The rows are grouped in 4 ways, from coarse to fine. Each group lies inside one group of the grouping before and may be the whole of it. The rows also spread widely along 11 directions, which tell nothing about the answers.
Known rows, each followed by its group in each grouping:
[ 16 -36  48  28 -20 -51 -22 -17  11 -31  -9 -16  -6 -14 -25  76 -43 -24
  -8  -4   7 -30 -14   3  26]  j387 Vuz Mevo j366
[-13   0  26   7  28  15 -10 -25 -15 -35 -11  14  16 -17  26 -12  -3   3
   9  14   9   1  -4   5   9]  j79 voti fanud j138
[-20  13  27  12  22  23 -21 -38   5 -25   6  32   8  -3  61 -13  25  13
 -12  -8  13 -23 -26 -42  22]  j387 nur mivan j646
[ 37  34   3  -7   6 -48 -37   7  10   1  15 -57  12 -34 -58  15 -22  -7
   7 -12 -34 -60 -15  22  26]  j79 Rop niv j724
[-17  -6   4  -2 -11   7  -1 -18  28   8  13 -12 -10  -2  40 -10   0   8
  -9 -13  -8 -37  -9 -24   9]  j387 nur mivan j339
[ -4  -4  -7 -14  -1  32  19  -2  25   5  -8   9   1  29  -6   9 -17  16
  -5  -5  24  -7 -20  -9 -26]  j387 Vuz pudu j420
[  8  37 -25   4  39  50  -8  -7 -10  -9   8  43  -3  23  13   0  18 -12
 -20   2  -6  -6 -28 -27 -11]  j250 fide supar j20
[ 31  11 -16 -14  -6  41  20  25  28  12  26   3   5  -6 -13   0 -50 -13
 -28   1  12 -14  15  26 -11]  j387 nur tagi j638
[  2  -7 -15  -6   0 -21  -9 -26   4  18  48 -26   8  -8  -7 -28  45   5
 -22 -38  -5 -33 -11   7  19]  j250 fide supar j224
[  8 -25 -13 -28 -31  41  33  26  20 -23 -30  13  -5  -8   4  20 -61  11
   7  36  25  45   5  32 -45]  j79 Rop Roko j835
[ -4   9  14 -13   5  27  -6  -9  17 -15   5   8  11   6  25 -11   2  12
  -9 -14  13 -14 -20 -21   3]  j79 voti fanud j470
[ -1  57  -3 -11  14  19 -26   3   4  -2  25   2  25 -12   8   1  21 -28
   7  -9 -23 -30   6 -13  -2]  j387 Debov Bizam j558
[ -6  19  -9 -10   5  32   0   1  13 -10 -13  12   1 -17  30 -11 -17  20
   4  23  -1  -6 -13  -1  -6]  j387 nur tagi j248
[-29   7 -17  -5   1  21  12  -1   7  11  21   3   1  -3  27  -5  27  -7
  -8   6  -4  -5  14   6 -11]  j387 Vuz ravop j391
[-30  33  32 -13   1  12  10  41  49 -11 -16  -2  13  16   5  61 -29  18
  -5  24  19 -20 -14   1  -7]  j250 susem Rases j126
[ 32 -24  -2 -21 -59 -19 -17  -2  15 -21  -5 -28  -2 -40 -13  22 -48 -15
  18  -6 -15  -8   4  16  -8]  j387 Debov Vona j207
[ 10 -51  30  24  -1   7   6 -38  -7 -34  12  39  10   5   5  26  -7 -30
 -22 -14  45  19   1   4  -3]  j387 Debov Fetas j857
[-13 -24   6 -27 -36  29  11  -6  30 -11 -16   7   7  24  10  19 -23   4
  21 -16  24   7  -8 -23 -41]  j387 Vuz Mevo j580
[ -8  41  25  -4  46   2  -8   7  18  -3  -3 -12  31  18 -36  22 -12   3
  11   2  10 -35 -15   3  -6]  j79 Rop niv j727
[ 29  -7 -19  20   7  40  20   6  13  -2   4  32 -38   5  13  21 -40   0
 -55  20   8 -11 -23   1   8]  j387 Vuz ravop j920
[-24  14   7 -22   6  28   8   4  20   3   6  -6  23  11  14 -13   4   7
  10  -6  13  -5   1  -4 -21]  j79 birel Mevit j114
[-33 -36 -14  18  46  13  28 -30 -15   6 -16   8   0  36 -18  -6  15  -2
   7  15  17  19  -8  14 -36]  j79 birel maluf j512
[ 15 -25  -7  -6  -6  16   4 -29   3 -16  -8  14   1  -2   1 -13 -14  14
   2  -8  22   8 -22   0 -14]  j387 Debov Fetas j954
[ 21 -32 -11   5  -1  30   4 -36 -18 -11   9  13   1  -4  -3 -18 -28 -36
  11 -18  -4   1  18   7 -21]  j387 Vuz ravop j920
[-14   6  -4 -18 -13  -9   1   0  18  10  31 -16  22  -3 -12   5  34   5
 -11 -19  17 -15  -1  12  -3]  j387 Vuz pudu j420
[-36 -16  15  19  13 -21   3 -21   8  -2   8   3  -1   4  12  28  35   1
 -16  10  13 -10  -9   2   7]  j387 Debov Vona j207
[-10  13   3  -5  15  19  -2  -6  10  -5   3   0   3  -2  20  -8  -2   3
   2   4  -6 -17  -5  -7  -4]  j79 Rop niv j727
[  7 -16 -16   0  20  15   1 -22 -26 -14  -8   4  15   1 -27 -10  -7 -25
  24   3   0  22   6  21 -34]  j79 birel Mevit j114
[ 39  -1  24  25  15 -20 -29 -28  -8 -20  26   2   6 -20 -25  18 -14 -16
 -29 -22   9 -41 -23   3  39]  j387 Vuz Mevo j580
[-28 -19  32  34  40 -27  12 -12   3 -12 -18  -5  -9   5  -6  44 -12   7
 -12  37  14 -13 -13  22  14]  j79 Rop Roko j835
[  0  21  -4 -22   0  37  24  29  48   7 -13   1   2  12  -2  12 -46  36
 -15  18  28 -16 -21   7 -16]  j387 nur mivan j339
[ -3   7  -3 -31 -14  36   6   9  39  -1  -1  10  12  44  -2  16   4  12
  -7 -28  30   3 -36 -38 -35]  j79 birel Mevit j114
[-23 -14  16  13  18 -26  10 -11  14   8  24 -11  20   3 -20  20  25   2
 -22  -1  30 -14   0  26   8]  j387 nur tagi j638
[-18  -5  15 -12  14  37  17  -9  12  -4  -3  12  32  38 -19  17 -21 -26
  27 -15  27   1  18  -2 -48]  j387 Vuz ravop j391
[  9  -3 -21  -9   7   6  -4 -16  -9  -5   1  -8  11   2 -31  -5  -2 -13
  19 -11 -13  -5  -4  13 -24]  j250 susem Rases j126
[ 21 -21 -16 -12 -14  21  15  -9   8   0  16   5   4  -8 -13 -15 -15  13
 -16 -10  27   4  -8  22 -10]  j387 Vuz Mevo j580
[ 28   9  16   3  12 -12 -28 -34   1   4  61 -19  21 -16  -6 -32  17 -18
 -24 -58  -6 -59  -3  -4  39]  j250 fide supar j20

New rows, each followed by its group in each grouping:
[  9  24  -2 -12  -3   5 -30  -2  -9 -27 -15  -9  11 -28   4   2 -14 -11
  28   9 -25  -5  -9  -2  -6]  j79 birel Mevit j114
[ 12  20 -16  -3  16  31  12  17  28   0  -4  25  -7   8  -2  15 -14  34
 -40  22  28  -6 -42   2   0]  j387 nur tagi j248
[ 20 -67   1  22  -5   9   4 -49 -17 -29   3  23 -21 -19  29 -29  -9  10
 -30  -6  21  18 -24   2  16]  j79 birel maluf j512
[-15 -10 -17 -15 -30 -10 -23 -17   2 -11   0 -10  -3   4  12  22  27 -23
  23 -19 -30  -4  -9 -29 -22]  j250 fide supar j224
[ -7  -2  13   4   7  10   4  -3  17 -17 -22  15  -2   9   1  36 -24   8
  -2  21  17  -4 -22  -3 -11]  j387 Debov Vona j207
[-10  -5  36  11  28   2  17   2  10  -9  12   1  26   7 -23  27 -27 -14
 -12   8  33 -11  17  38  -1]  j250 fide supar j20
[  4 -48   4  28   2 -24   2 -30 -15 -20   4   2 -12 -15  -9  21  -4 -13
 -17   5   1   2  -5  26  11]  j250 susem Rases j126
[ 11  21  20  10   9  -4 -33 -19  18 -28 -37   5 -16   4  14  34 -31  17
   9   6 -13 -42 -58 -46  16]  j387 Debov Fetas j954
[  1  18 -33 -38 -13  27  20  24  23  20   9 -27   6 -16  -3 -30 -24  25
   6  10  -7 -11   8  36 -19]  j250 fide supar j224
[  4  -4  15  16  27 -10  -9 -19  -5 -21   4  12  15   9 -28  27   9  -2
 -13  -7  20 -10 -26   7   6]  j250 susem Rases j126
[-12 -36  -6   1   1   5   8 -24   1  -9 -14   2  -7  20  -3  15  -1 -14
  14  -2  -2  10  -6  -9 -32]  j79 Rop niv j727
[-11  42 -13 -27  11  29  15  20  34  20   3 -15  12  -4   6 -20 -14  33
   2  14   6 -27  -7  16 -10]  j387 Debov Fetas j954
[ 10   1  -9   3  17  25  -1 -29   0   2   7   3  -4  -6  11 -30 -17  -3
   2  -6 -10 -26  -5  -4  -2]  j387 Debov Vona j207
[  9 -16 -16   2  13  10  -2 -21 -21 -22 -15  15   3  -1 -19   9 -10 -12
  12  10   1  18 -10  15 -22]  j250 fide supar j224
[-13  -2  -5 -11  32  11  -2 -35  -3   7   4 -14  23  22 -20 -32  16  -4
  33 -26  -3 -18  -4  -8 -28]  j79 Rop niv j727
[ 31  15  -2 -10 -11 -22 -47 -17 -18 -37 -10 -14  14 -36 -22  10 -12 -13
  29  -8 -27 -16 -21   1   6]  j250 fide supar j20
[ 53  12 -41 -27 -24  15 -18  11  -4 -16  22   8  19   1 -62  24  -4 -39
  -2 -32  -5  11 -10   9 -35]  j250 susem Rases j126
[ 24 -24 -18  -2 -36  -9   0   4  13   3  44  -8 -17 -20   4  16   2 -20
 -48 -17  -6 -11   2  16  16]  j250 fide supar j224
[ -5  33  15   9  41   0 -27 -26  -2 -13  12  13  29  11 -13   8  30  -6
  -1 -17  12 -30 -27 -23   7]  j387 nur mivan j339
[-17 -24 -12   8   5 -24   1 -24  -2  10   9 -25  -8   3  -9   6  17  -8
   2  -5 -18 -18  -4  10  -2]  j250 fide supar j224
[ -2 -23   3 -18 -14 -21  -1 -25  14  -2  -8 -28  18  -8 -25  -8  -1  21
  25 -15  13  -9 -15  15 -15]  j387 Debov Bizam j558
[ 11 -25  24   1 -21 -15 -16  -9   3 -31   4  -8   8 -29   5  14 -22 -11
  -4  -4   8  -1  -2  11  11]  j79 birel maluf j512
[  5 -20 -19   2   1  10  -2 -23  -9  -6 -16  -7 -16   5  -3   4 -29 -22
  23   2 -31 -10  -2  -3 -22]  j250 fide supar j224
[-29  -4 -15   5  35  -1  18 -11  -8  -5 -36   6   6  10 -27  18  11  21
  18  43  15  20 -19  30 -32]  j387 Debov Bizam j558
[-18   4  25 -17  41  23 -27 -73 -22 -19   2   5  60  34 -12 -51  31 -15
  69 -64  11 -18  -6 -39 -36]  j250 fide supar j20
[-14   2  -3  23  30   5  20   0  24  29  26  -8 -25  25   9  16  -1  -4
 -46   3  -8 -47  -9   1  18]  j250 fide supar j20
[-19 -11   5  11  17  17   1 -31   5  -9 -17   9 -10   0  36 -10 -11  13
   5  13  -3 -17 -14 -15   0]  j387 nur mivan j646
[  6  -4   5  -6  17  15  -4 -33   6   3   9   1  23  27 -26  -5   2 -20
  16 -37   9 -21  -7 -16 -25]  j387 Debov Bizam j558
[ 20   8 -23 -14 -14   7  -9  14   7 -17 -14   1  -8 -12 -10  19 -11  11
 -10  16  -1  12 -33   4 -10]  j79 birel Mevit j114
[-24  21  22   5  54  10 -18 -42   8  11   7 -14  23  40  -3 -29  22   2
  21 -39  -3 -55 -28 -46  -1]  j79 birel maluf j512
[ -1   6 -12   0  18  -5  -7 -20   9   8   5 -13   6   9 -20  -3   9   5
   1 -12  -2 -30 -22  -6  -4]  j387 nur mivan j339
[-16   1  -8 -12  -6  16   7  -5  20   8   1  -4  -1  10   8   2   1  13
   2  -3   5 -16 -13  -9 -14]  j387 Vuz Mevo j580
[ -8   5 -28   0  28  25  13  -7 -20  17  34  -3  20   6 -19 -21  22 -47
   2  -6 -11   7  36  28 -30]  j79 birel Mevit j114
[ -3  12  28  25  36 -11 -11 -19  -4 -10  22   8  21  -5 -14  23  12 -25
 -18  -2  12 -25   0  12  17]  j387 Debov Bizam j558
[-10 -27 -12 -35 -50 -10  -5 -10  21 -10 -26 -34   8 -13  -4   6 -24   6
  49  -5 -12   3   3   2 -39]  j387 nur mivan j646
[  8 -33 -11 -11 -31  11   6 -11  17  -5  17  -1 -13  -7  22  -4  -2  -6
 -17 -16  -1   2  -2  -6  -9]  j79 Rop niv j727
[ 27  36  -6   4  28   8 -15  -8   3  -1  25   5   9 -23  -7 -19   9  16
 -32  -3   4 -34 -28  11  29]  j387 Debov Bizam j558
[ -5 -13   4  11  14   6   6 -10   0  -9  10  14   3  13  -6  26   1 -17
 -18   1  13   1  -4   8  -6]  j250 fide supar j224
[  3  13  -8   0  19  46  -4 -14 -17 -29  16  50  10 -15  41 -21  23   5
 -26   9  20  22 -12   1   4]  j250 fide supar j224
[-21  40  -3 -19  13  -3 -13   6  20  12  18 -22  21  13  -9   7  30   3
   7 -16 -10 -37 -12  -9  -5]  j250 fide supar j20
[  4  16  41  -4 -18  15   7  30  58  -2  52  24  20  18   9  62   5 -17
 -71 -27  52 -23  -5 -13  16]  j387 Debov Bizam j558
[  9  40 -18 -19  11 -10 -29  -8 -28 -16  10 -18  40 -58 -23 -28  15 -12
  40  11 -20  -2  18  45  -6]  j387 Debov Fetas j954
[ 15  -2   5  17  34   4 -11 -28  -7  -5  19   4   4  11 -15   2   2 -29
 -10 -20  -7 -28  -8 -10   3]  j79 Rop niv j727
[-13   1 -41 -12  -2  23 -12 -27 -19 -10 -12   7   0 -13  22 -23  20 -14
  35   9 -31  12   3 -10 -35]  j387 nur mivan j646
[ 27   9 -36  -3  28  12 -10 -26 -13  -4  -1   8  -6   2 -22 -26  12  27
 -11  -6  -3 -12 -50  -1   2]  j250 fide supar j224
[ -2  47  10  -9  15  19 -14   7  16  -6  10  -7   5 -28  36 -21 -13  26
  -9  11 -13 -42 -13   1  28]  j250 fide supar j20
[ 24 -19   0  -4  20  20  10 -25 -10 -17   7  11  15 -14 -14 -34 -16  17
  -7  -4  32  11 -11  28  -3]  j79 Rop Roko j835
[-24   7 -15 -11  -7  25  31  33  36  20  10  -2   0  15   2  35 -14 -14
 -15  22   7  -1  20  17 -30]  j387 nur tagi j638
[ 15 -16  -2   9   6  -3  14   6  29  18  29 -14 -11  31 -31  32 -10 -17
 -49 -21  10 -30 -14   2   5]  j79 voti fanud j470
[  2 -22   2 -13   9  -7   3 -34  17   9  -9 -28  22  16 -41 -19 -19  19
  29 -27  17 -25 -19   4 -22]  j387 nur tagi j248
[  7 -17   2   1 -26 -21 -17 -19   8  -9  14 -13  -5 -18   2  15   9  -1
 -11 -16  -3 -20 -16  -6  14]  j387 Vuz Mevo j366
[ 28  27 -18  -8 -17   8  -8  35  13 -14   7   0 -15 -38   6  28 -33   3
 -33  31 -14 -10 -11  27  18]  j250 fide supar j224
[ 29  50 -11 -29 -12  11 -37   5  23  -7  16 -10  21 -13 -11  -2   0   2
   2 -28 -11 -38 -27 -24   1]  j387 nur mivan j646
[ 25 -16 -39   3  -9  -5   3 -10   0  14  30 -16 -18  -9 -21  -6   3 -14
 -27 -17 -24 -20  -7  19   4]  j250 susem Rases j126
[ 16 -38  -9  -4 -26 -18  -1 -24  20   5 -20 -35 -18  12 -29  22 -49 -16
  28 -19 -23 -29 -11  -9 -23]  j387 Debov Fetas j954
[ -5  37 -10 -25   6  15   3  24  33   8   4  -6  10  17 -13  17   3  28
 -14   1  13 -20 -31  -1  -8]  j250 fide supar j224
[ -7 -17 -26 -14  -6   3   6 -26  -3  10  23 -18  14 -23   3 -44  20   4
   8 -10  -2  -3  15  26 -12]  j387 nur mivan j646
[ -8  13  13  13  17 -11  21  39  24   3  16  -4   2  -2 -23  61 -19  -3
 -47  35  22 -14   4  49  13]  j250 fide supar j20
[ 23  12  -6 -23  -7  31  14  19  31   4   9  -6   4   0 -10  -2 -47  16
 -18  -3  14 -18 -10  18  -5]  j250 fide supar j224
[ -5 -12 -26 -14   1  18 -12 -40 -12 -19 -38   3   4   3   0 -19  -6   5
  51   1 -15   8 -20 -19 -41]  j387 nur mivan j646
[ -6  24  21   0  12  13   1  12  19 -20   8  25  17 -15  12  26   2  19
 -31  23  38  -2 -16  14  14]  j387 Debov Vona j207
[ 13   4  15   2  18  29 -20 -31 -10 -31  18  41  21  15  10   3  16 -18
 -13 -31  23  -1 -22 -29  -1]  j250 fide supar j224
[  8  62   9   2  33  27  -9  24  25  -1   7  14   8  11  -8  33 -16   4
 -26  10   7 -44 -27 -11  12]  j387 Vuz ravop j920
[ 10 -19   2 -23 -15  44  22  -7  34  -6  -8  23   8  28   1   3 -27  18
  -7 -17  42   9 -23 -14 -33]  j387 Debov Bizam j558
[ -1 -29  -6   5   4   2  12 -14  -8  -5  11  -2  12  14 -34  22  -9 -41
   8 -11   0   6  21  24 -31]  j250 susem Rases j126
[ 27  -2 -10   0   8  13   0 -15   5  -2  23  14   9   4 -22   1   4  -9
 -25 -20  17  -8 -17   4  -5]  j387 Debov Bizam j558
[-28  -5   7  15  -1  29  19  10  16  -5   0  12 -15 -11  51  26 -33 -27
 -13  38 -12  -6  34  10  -6]  j387 nur mivan j646
[ 18  18   2  -5 -33 -30 -12  34  34   3  35 -33   1 -43 -11  42 -20 -15
 -36   7 -11 -36  11  32  28]  j387 nur mivan j646
[-11  28  -3 -16 -12  -1 -14   5  41  12  22 -15 -14   0  39  -2  27  41
 -34 -16  -8 -50 -45 -33  31]  j250 fide supar j224
[ 11 -45   3 -14 -32  38   3 -31  -2 -34  -6  22  -7 -14  47 -23 -28  -7
  13 -12   6  25   3 -16 -20]  j79 Rop Roko j835
[ -8 -40   0   5   2  15  30  -5  10 -12 -45  -4 -22   2   6   8 -57  27
   6  40  12  17 -16  23 -19]  j79 birel Mevit j114
[-17   7  -1  -7  23  -8   4  -7   1  -2  -9 -17  19   0 -25   0   3  18
  17  12   8  -9  -9  29 -12]  j250 fide supar j20
[  2 -20 -20  -8 -11  -9 -17 -20 -18 -21 -28 -19  -2 -24  -8 -10 -14  -5
  39  12 -27  10  -9   9 -21]  j79 birel maluf j512
[ 12  56 -16 -16  15  11 -23  10   0   4  29 -17  17 -27  -2 -20   5 -11
   2  -5 -31 -39   4  13  11]  j250 fide supar j20
[ -4  21   3  32  33   3 -18  -8 -11 -22  13  32 -17 -17  40  16  37   7
 -54  26   1  -7 -38 -12  41]  j79 birel Mevit j114
[-18  28  11  13  46  38  -3  -9  -2 -14 -18  25   0  22  21  17 -21 -15
  10  20 -12 -19  -8 -19 -10]  j250 fide supar j224
[-43   6   3  -5   1  -3  22  32  30  20  16 -26   7   7   1  30   6 -10
 -12  21   2 -10  21  25 -13]  j79 birel maluf j512
[  9   6 -13 -10 -15  30  12  17  36  14  30   8  -3  10   9  17 -13 -15
 -36 -12   7 -18   1  -7  -9]  j387 nur tagi j248
[ 26   0 -24 -11   1  -7   3  11  21   8  17  -8   0  19 -52  29   7   0
 -29 -14  13  -9 -30   7 -14]  j79 Rop niv j727
[  8  29  -2 -11 -12   8 -21   9  19  -7  21   4  11  -9   7  23   7 -17
 -13 -11  -6 -22  -8 -17   2]  j387 nur tagi j638
[  0 -53  11  27  -9 -48 -11 -38   8  -3   1 -20 -14  10 -23  45  -3 -25
  -5 -19  -7 -27 -17 -11   5]  j387 nur tagi j248
[ -3  11  -3  -3  32   8  -6  -9  -8 -21 -40   3  13  11 -31  13 -12  15
  27  21   9   9 -35   4 -25]  j79 birel Mevit j114
[-16  -9  29  28  31  -5  15   8  -3  -4   7 -16   7 -20  -6  21 -45 -34
  -6  35  -3 -15  41  52   9]  j79 birel maluf j512
[  9 -21  -6  -2  -4   9  -6 -29  -4 -18 -20   8   1   4  -9  10 -17 -15
  24  -4  -5   4 -11  -9 -27]  j387 Debov Bizam j558
[ 19 -15  12  20   0  -9  14  16  26  -9  -1  10 -12  13 -33  76 -42 -18
 -41  17  26  -9 -15  19   0]  j387 Debov Fetas j954
[-16 -12   8   1   7   8  22  -8  25   7  -1  -7  -1   6   7   2 -19  16
  -6   8  18 -16  -3  14  -6]  j387 Debov Fetas j954
[  2 -29  17   9  14   9  -5 -40 -20 -35 -11  17  10 -20  19 -27  -2  17
   3   4  24  18 -19   8   6]  j79 birel Mevit j114
[ 27   2  -6 -13  -5  44   7  -8   2  -4  42  17  20 -20   7 -34 -13 -14
 -21 -23  20  -6  19  19  -2]  j387 Vuz ravop j920
[ 21 -10   0  -1  -3  14   8  -5   2 -25 -15  12  -2 -40   9 -10 -39  33
 -11  31  25   9 -17  38  10]  j387 Debov Fetas j857
[ -3   1 -32 -17 -12  19   9   2  10  14   2 -17  -4   4 -10   0 -15 -16
  19  -2 -22 -12  11   6 -33]  j387 Vuz ravop j391
[ 29  -4  -2  -1  19  27  -7 -26  -2  -9  20  13   8   8  -8 -19 -10 -17
  -9 -28   4 -15 -10 -12  -6]  j79 Rop niv j727
[ 17 -10  -2  -7  -5  -1 -14 -15 -21 -39  -2  12  17 -38  -4  -3  -4   5
   4  11  13  23  -7  31   1]  j250 fide supar j224
[-31 -47  -1  22 -21 -17  34   4  23  23   8 -31 -38  -3  18  41 -32 -28
 -17  25 -23 -22  35  29  -1]  j387 Vuz ravop j391
[-30  -4  17  16  38 -22  16  -6  22  21   7 -31  -1  14 -14  13   1  12
 -12  10   2 -41  -6  17  10]  j79 Rop niv j727
[ 28 -39  20  11 -16   8 -17 -38   4 -29   9  19  -9   5  19   6 -12 -12
 -24 -36  15  -6 -33 -37  12]  j79 birel Mevit j114
[-12  33  -3   6  22   0 -20  -4 -14 -12   0  -2  14 -11  -9  24   6 -34
  22  14 -25 -18  11   6  -9]  j387 Vuz ravop j391
[ 19  35 -40 -18  -8   9 -22  17  -1 -12  -2   6  -3  -2 -19  29  11 -10
  -2   7 -23   0 -28  -6 -18]  j250 fide supar j20
[ 31  17   3  16  31  25 -15 -21 -23 -39 -18  33  -2 -32   7 -10 -31  19
 -11  28  11  -5 -32  12  22]  j387 Vuz pudu j420
[ 36  21   3  -3  34   9 -23 -18  -9 -13  -4  -8  24   7 -51  -6 -27 -12
  17 -21   0 -25 -26  -2  -8]  j79 birel Mevit j114
[-10 -60  14  15 -24 -18  10 -34   8  -9  -2 -11 -19 -13  20   8 -14   8
 -10  -2  10  -8  -5   7  10]  j387 Vuz Mevo j366
[ 44  -6  -4  -1 -20  -1 -32 -19 -18 -48 -16  20  -1 -35  -9  20 -23  -4
   1   3   2   9 -31  -1   6]  j387 Vuz pudu j420
[-11 -28 -24 -26 -48  11  10 -13  37  14  -8 -22 -25   7  33  -9 -13  15
  14 -15 -18 -16 -13 -26 -24]  j387 Debov Fetas j954
[  0  -7 -12 -14 -21  23  29  33  26   4  20  12  10   8 -22  43 -12 -14
 -31  10  36  20  15  34 -29]  j387 Vuz Mevo j366
